There are 7 hidden switches. A switch that is on adds its own fixed numbers to the row, and there is some noise. The rows also spread widely along 8 directions, which tell nothing about the answers.
(in the rows, 128 means zero)
Some rows, each with its switches (1 for on, 0 for off) after it:
[ 91 133 135  89 126 104 139 136 111 108 115 123 161  98 133 140 104  78
  78 124 128 141 130 137 138 123 116 138 134 105 114 133  98] | 0 0 0 1 1 0 1
[ 93 140 167  60  91  97 139 124  99 111 110 115 145  95 132 146 147  55
 100 152 162 164 127 114  91 127  87 115 157 107  97 139 101] | 1 0 1 1 1 1 0
[ 80 132 161 109 161  97 138 111 119 117 120 131 121 133 120 114 131  71
 124 132 101  85 122 154 149 103 156 106 172 115  89  60 113] | 0 0 1 0 0 1 0
[ 91 122 129  85 164 138 129 135 156 126 118 115 137 125 131 133  99  67
 103 129 104  86  89 146 148 113 156 133  98  83 101  90 107] | 1 1 0 1 1 0 1
[102 137 147  95 117 134 136 138 144 169 150 114 149 117 124 162 109  99
 103 136 119 147 126 131 134 139 150 152  82  94 115 163 115] | 1 0 1 1 1 0 0
[134 177 175  73  81  79 160 126 120 158  99 105 179 113 115  96  81 107
 120 170  83 194  88  99 146 125 145 120 103 107 101 151 152] | 0 0 1 0 1 0 0
[ 97 104 133  82  33 139 170 124 105 103 113 129 171  64 131 169 125 132
  90 142 139 138 152 112  85 164 103 110 138 122 131 159 137] | 1 0 0 0 1 0 0
[117 162 139 102 161 139 154 154 120 120 110 109 169 111 154 129 122  89
 106 119 118 109  87 154 147  97 153 118 127  97 105 120 117] | 1 0 0 1 1 0 0
[ 85 149 151 126 169 165 125 156 161 193 156 116 120 118 133 163 124  96
 133 127 104 113 123 171 152 108 183 167  73 104 118 144 105] | 1 0 1 1 1 0 1
[ 56 109 167  72  81  94 139  89 126 121 123 130 116 117  97 138 120  70
 115 163 115 130 146 126 106 134 118 112 143 118  97  89 110] | 0 0 1 1 0 1 1
[ 71 153 162 126 167 138 125 169 124 138 162 142 102 102 147 162 201  70
 147 103 173 116 155 164  95 107 130 149 164 132 112 125  74] | 1 0 0 0 0 0 0
[ 60 139 160  87  81 131 133 149 150 140 135 130 115 100 121 182 151  83
 121 141 128 155 129 115  79 109 111 141 106  85 139 160  77] | 1 0 0 0 1 1 1
[ 40 127 202 120  86 109 141 118 150 176 149 160  79  66  90 122 163 105
 200 155 117 123 194 152 110 122 170 130 172 184  97  90 121] | 0 0 0 0 1 1 0
[103 135 151 134 155  77 147 129 100 151 145 126 174  99  98 109  91 112
  86 125 111 144 188 170 192 137 160 156 151 141 114 111 118] | 0 0 0 1 0 0 0
[104 155 156  91 116 125 135 149 125 156 144 122 144  93 134 144 142  84
 124 128 154 162 137 134 115 133 129 148 122 128 105 155 107] | 1 0 0 1 1 0 0
[ 72 180 193 128 153 135 142 147 189 221 151 130 111 114 106 118 127 119
 203 145  72 128 116 168 154  86 223 148  85 133 101 114 127] | 0 0 0 1 1 0 0
[109 180 174  90 150 108 147 155  57  90  68 103 158  72 164 109 158  49
 111 147 154 160 117 164 120  81  99  98 195 133  91 134  98] | 0 0 1 1 1 1 1
[ 61 142 166 132 157 144 164 145 121  96  95 120 125 107 136 141 164  99
 131 143  87  66 105 172 115  62 160  89 162  95 126  71  95] | 1 0 0 0 0 1 1
[ 95 137 142  89 122 127 129 159 111 109 118 125 150  83 145 159 130  72
  93 122 155 154 141 138 108 127 100 149 127 112 129 166  80] | 0 1 0 0 1 0 1

New rows, each followed by its switches (1 for on, 0 for off):
[113 189 182  70 119 111 134 167 100 144 117 101 146  93 152 147 167  48
 120 145 172 201 113 126  89  99  94 135 134 103 105 185  82] | 1 0 1 1 1 1 0
[ 99 133 178  94 109  69 143 101 100 157 122 133 144  84  97  78 103  84
 134 160 122 153 169 141 162 155 149 125 175 177  71  92 145] | 0 0 1 1 1 0 0
[ 71 154 189 102 123  81 128 121 154 184 146 132 109 118  94 121 120  83
 153 153  91 152 140 132 143 105 165 148 124 113 102 117 101] | 0 0 1 0 1 1 0
[ 64 148 166 104 104 189 133 152 145 162 143 129 106  83 159 204 185  93
 166 127 160 130 138 165  69 114 127 134 107 129 115 190  98] | 0 0 1 1 1 1 0
[108 180 190 101 136  82 160 149  94 138 110 114 161  98 121  96 147  84
 127 153 129 168 127 144 125 100 136 115 168 132  99 111 110] | 1 0 0 1 0 0 0
[115 163 162  90 118 146 150 142 114 144 115 112 138 104 139 114 141  82
 146 141 135 140 103 142 112 124 140 119 121 140  90 115 144] | 1 0 0 1 0 0 1
[105 164 147  70 127 102 109 148 181 183 169 122 125 153 116 133 107  67
 129 117 118 164  82  90 135 127 149 171  64  75 101 137 101] | 1 0 0 0 1 0 0
[100 165 160  54 102 132 134 144 135 132 118 115 128 110 149 137 158  49
 143 133 161 152  85 111  78 113 107 116 122 106  85 135 112] | 1 0 0 1 1 1 0
[117 158 140  65 116  74 116 146 133 147 158 109 147 151 111 132  97  55
  73 120 133 197 104  86 131 137 108 172  80  69 117 144  88] | 1 0 0 0 0 0 1
[ 59 138 181 117 142 108 153 135 127 133 120 122 152 105 109 167 135 106
  98 155 100 133 153 166 118  97 145 125 132  90 138 140  68] | 0 1 1 1 0 0 0
[ 68 139 188 108 137 115 142 140 104 128 107 126 129  67 128 144 158  71
 129 154 143 133 172 178 114 101 127 121 179 141 107 131  82] | 0 1 1 1 1 1 0
[138 151 131 105 134 186 141 163 124 158 137 103 177  96 160 161 122 110
 116 110 156 142 129 171 127 150 142 151  74 134 118 185 135] | 0 1 0 1 0 0 0
[ 95 152 170  99 151 103 139 136 129 149 127 126 140 109 117 116 129  76
 133 137 129 138 135 155 133 119 149 133 138 134  92 103 107] | 0 1 0 1 0 0 0
[ 66 101 140 103  97 169 132 115 150 153 164 141 116 117 130 201 146 109
 125 121 142 104 158 152  95 153 135 142 100 122 115 151 114] | 0 0 1 1 0 0 0
[ 95 143 157  97 154 133 125 121 160 171 141 115 121 135 121 128 112  75
 140 140  99 100  99 147 153 112 181 131 103 100  87  92 126] | 1 0 1 1 1 1 0
[131 125 100 114 137 177 149 157 109 126 133  97 204 101 167 203 100 124
  37 106 136 122 125 161 146 144 128 150  74  72 148 210 111] | 1 0 1 1 1 0 0
[ 76 141 150  93 165  77 133 128 115 105 114 125 153 123 130 137 117  62
  78 127 118 123 119 144 147  99 126 130 159  80 105 113  74] | 0 0 1 1 1 0 0
[ 68 130 151 112 159 100 126 132 115 129 153 132 141 120 124 168 138  78
  81 114 138 129 163 160 135 120 123 152 145  98 122 138  63] | 0 0 1 1 0 0 0
[ 91 160 170 121 119 111 132 154 134 188 169 122 149 115 115 171 128 115
 108 130 120 188 162 141 129 130 144 173  88 101 144 190  87] | 0 0 1 0 0 0 0
[ 79 130 159 112 105 154 131 142 111 160 160 128 128  82 136 195 167 100
 122 126 173 157 194 168  92 144 112 154 127 143 127 187  95] | 0 0 1 1 0 1 0
[ 95 173 186 114 128 110 152 160 100 156 137 120 147  87 126 134 167  93
 130 138 154 173 159 153 109 111 129 138 151 138 115 145  96] | 1 0 0 1 0 0 0
[122 155 167 107 112 106 142 144  81 164 135 104 171  89 113 127 119  96
  87 154 140 195 168 148 138 148 124 150 121 136 116 164 120] | 1 0 1 1 0 0 1
[ 98 145 172  99 138 123 151 142 108 129 117 118 147  90 127 122 153  77
 131 145 150 130 141 161 110 118 135 118 157 140  98 107 110] | 1 1 0 1 0 0 0
[ 88 158 175  82  97 136 162 142 118 123  96 117 146  92 148 155 160  92
 130 157 132 138  99 133  83 102 120  96 137 100 108 149 107] | 1 0 1 1 1 0 0
[105 126 153 113  89 137 147 142 115 153 144 128 160  74 119 161 122 128
 112 134 141 158 183 152 117 162 133 148 114 146 134 166 120] | 0 1 0 0 0 0 0
[ 34 105 141  80 101 170 141 127 128  74 100 144 110  90 167 211 180  73
 117 128 151  78 111 149  49 110  92  94 152  94 115 142  76] | 0 0 1 1 1 0 1
[ 86 146 179  76 102  81 147 119  97 119  97 132 147  86 125 119 140  73
 123 153 140 156 135 130 108 120 110 108 181 135  88 124 106] | 0 0 1 1 1 0 0
[148 159 144  71 132 150 112 147  97 160 150 111 137 116 163 129 157  45
 133 114 207 165 123 135 108 166 105 149 125 158  68 153 137] | 1 0 1 1 0 0 0
[ 83 121 119  95 167 153 126 136 115  87 119 133 139 114 176 172 152  61
  97  99 160  71 109 165 119 121 114 119 154 103  92 128  94] | 0 0 1 1 1 0 0
[ 67 150 152 138 192 148 142 171 128 125 134 125 137  95 152 171 166  92
 111 108 133  95 135 184 130  83 154 142 147  96 130 133  66] | 1 0 0 1 1 0 0
[118 178 180 107 135 144 133 157 108 179 140 118 116  91 137 106 170  69
 173 134 163 165 139 158 112 127 144 144 139 179  80 122 134] | 1 0 0 1 0 0 1
[ 79 154 197 112 152  99 141 152  89 135 115 116 137  81 114 133 161  62
 107 162 145 168 171 170 110 102 119 135 168 129 117 129  67] | 1 1 1 1 0 0 1
[101 162 162 106 106 142 135 157 124 165 139 134 129  75 144 140 155 101
 164 122 157 160 150 144 108 138 136 149 132 163 105 162 125] | 0 0 0 0 1 0 0
[119 158 139  75 133 123 146 150 106 107 106 103 166 108 152 131 128  64
  94 122 147 138  97 131 123 109 110 116 134  94 103 132 110] | 1 0 0 1 1 1 0
